There are 4 ways to turn a row about zero (a turn may also mirror it). The second row of each pair is the first, turned, with some noise. The first 28 pairs use one turn. New pairs use 2 turns, one after the other, and a turn may come again.
Known pairs, each followed by its turns in order:
[ -1   7  -1 -10   5  10]
[  0   3  -5 -16  -5   2]  (0)

[-73 -33  12 -63   8  -6]
[-30 -64 -61   0 -18  46]  (0)

[ 46  11   8 -13  -3  -9]
[-20  21   7  -9  -1 -38]  (0)

[ -7  31 -29 -45  49 -20]
[-56 -19  28 -40 -20  25]  (0)

[ 10  22  18 -11   1 -10]
[ 10  -2  -9 -18  11  18]  (2)

[ -7 -21 -36   9 -73  73]
[-19  60  42  62  44 -36]  (2)

[ 17 -12   3 -14  -5 -14]
[-22  -6  -3   4  11 -20]  (0)

[ 19 -22   4 -33   3  -9]
[-37  -4 -20  -5  10 -12]  (0)

[-13 -26  64  30  54 -40]
[-48  33 -30 -19  24 -74]  (3)

[  9   8  26  -2 -38  21]
[13 18 28 -2 34  7]  (2)

[ 37  41 -22  38 -23  23]
[ 20 -59 -22 -31 -12  26]  (3)

[  2 -31  12 -16   1 -23]
[-21  37  -1   9  -3   2]  (3)

[-18 -22 -10  -9 -18 -11]
[-25  13  14  12  -8 -15]  (1)

[  9 -12 -10  30  31 -10]
[36 -7 33  1  0  0]  (1)

[  2  23 -54 -15 -20  -4]
[  6 -33   5  37 -21  36]  (3)

[ -6  -6  28  40 -15 -51]
[-26  16 -40 -15 -38 -36]  (3)

[-23  -2  -1  21   4 -12]
[  0  11  25 -13  11  -6]  (1)

[ 13 -25 -33 -13   7  15]
[-20  -1  26   4  10  35]  (3)

[-73  -3  16  14 -12  -3]
[ 10   4  32   6 -34 -57]  (3)

[ 25 -56 -22   4  39 -22]
[-16 -46  -5 -12 -30 -57]  (2)

[  0 -20   8  -5 -52 -16]
[ 47  16   9  13  15 -24]  (2)

[ 51  14  16  -1 -36  -9]
[  8 -21 -35 -28 -40 -16]  (1)

[-37  26 -73   1  10  -2]
[  6  69  26  16 -10  41]  (1)

[ -5  -6   1  12 -45  32]
[ 44   1 -24 -10  22 -10]  (0)

[ -5   4 -34   8   7 -51]
[ 15 -27 -46  26 -24  -4]  (2)

[ 26  42  -8  -2 -11   1]
[ 16   9 -32 -28 -18  18]  (1)

[-26 -30  17  -3  19  14]
[ -7  10  23 -17 -35 -11]  (2)

[ -2  14 -21  32 -29  -6]
[-11  14  20 -33 -30  12]  (1)

New pairs. What belongs after each?
[ -8   4  53  16 -27  -7]
[ 24  -6 -48   4  34   0]  (3) (2)

[  5   4   2 -18  -1  -3]
[  7  11   6   0 -11   4]  (1) (1)

[ -2  69   5   7   1 -73]
[ -1   2 -81 -33  43  25]  (1) (2)

[ 33  10  35 -10  73 -15]
[-42   7 -18  71   1 -16]  (2) (1)

[ 22  22  -2  -8 -10   3]
[  1 -10   3 -26  25  -3]  (1) (0)

[ 19  -3   2 -48 -47  10]
[ 39 -27  -8 -34  19  26]  (3) (3)

[ -7  -4 -19 -19  57   6]
[ 11   5  35  36 -35   1]  (2) (3)

[ 28 -27  22   0  34 -23]
[ 28  14  -8 -22  -6 -42]  (2) (2)

[  0  -8  59  10  -7 -17]
[-49 -30  -3  22   0   7]  (1) (0)

[ -3   7  47 -27 -40   2]
[  2  16  35 -38   3 -46]  (3) (0)

[-30   0  -9   0   6   3]
[ 21 -14   1  -4 -18   0]  (2) (3)

[ 10 -28  29 -20   3   6]
[ -5 -15  11  34  17  10]  (1) (0)

[ 19  23 -63   7 -66 -73]
[ 82 -15  61  -2 -64  16]  (2) (1)

[ 12  20 -17 -58  31   6]
[ 41 -34  31  -9  20  28]  (3) (1)

[  5  -9 -30   2  -9 -21]
[  6 -25  -5  22  -6 -12]  (2) (2)

[  1 -39  23  -7   1  10]
[14 -4 37 -2 18 24]  (0) (0)

[ -3   1 -23   8  55   2]
[-47  19  25  17  -8  -4]  (2) (1)

[ 20  17 -17 -69  10  27]
[-35 -34  26 -43 -16  37]  (2) (0)

[-54 -11 -35  73 -25  22]
[ 26 -20  73  47  -2  43]  (2) (2)

[ 12 -31  14   8 -58  27]
[ 31  42  18  23 -31 -25]  (1) (2)

[-16  -6  27 -35  40  20]
[-35  25 -46  11   8   6]  (2) (1)

[ -3 -26  39  11   6   6]
[30  4 34 -4 13  6]  (0) (0)

[  3 -13   7   1 -22  16]
[ 10  19  11  13 -15 -11]  (1) (2)

[ -2 -42 -11 -45   7   8]
[-13   1  25 -11  -1  53]  (3) (2)

[ 20   3  -6 -17  -7   7]
[19 17  2 10 10  0]  (2) (1)

[ 20  47  73  -4 -23 -21]
[ 16  61 -14  65 -12 -19]  (1) (1)

[-17  -6 -20 -14 -13  11]
[-5 12 14 16 -5 21]  (1) (2)

[ 12  -1  -5 -10  11   0]
[ -1 -10  -4  -4 -13  12]  (0) (0)

[ 21 -17 -54  12 -14 -21]
[-10  51  37  24  -8  -8]  (3) (2)

[ -7  -5 -39 -22  -2  23]
[  9 -26  33  -8 -15  14]  (2) (0)

[ 37  -4  24 -48 -36   7]
[ 36 -45 -11 -13  30  34]  (3) (3)

[  2  -3   1   3 -71 -15]
[-14  52  42  14  -8 -22]  (2) (0)

[-51 -23 -10   6  17 -49]
[ 24 -31  -8 -30 -15  60]  (1) (2)

[ -2   2 -20  -4  12 -31]
[  0   3  10  31 -21   9]  (3) (2)

[ -8   1 -65  66  22 -30]
[ 70  31 -54 -34  18   0]  (1) (3)

[-26   4   5 -29  -6  18]
[  8  -8  10 -36 -25  -5]  (2) (0)

[-35 -22  12  -2  -3 -24]
[26 -2  4 10 42  0]  (2) (2)

[-73   4  24  -6 -34  13]
[  0  10  -6 -10  82 -18]  (0) (0)

[-2 20 19 -7 24 -7]
[  0   2 -25 -20  18   8]  (2) (0)

[ -7 -23 -13  19   5  22]
[-17   4  13 -27  11 -14]  (2) (1)

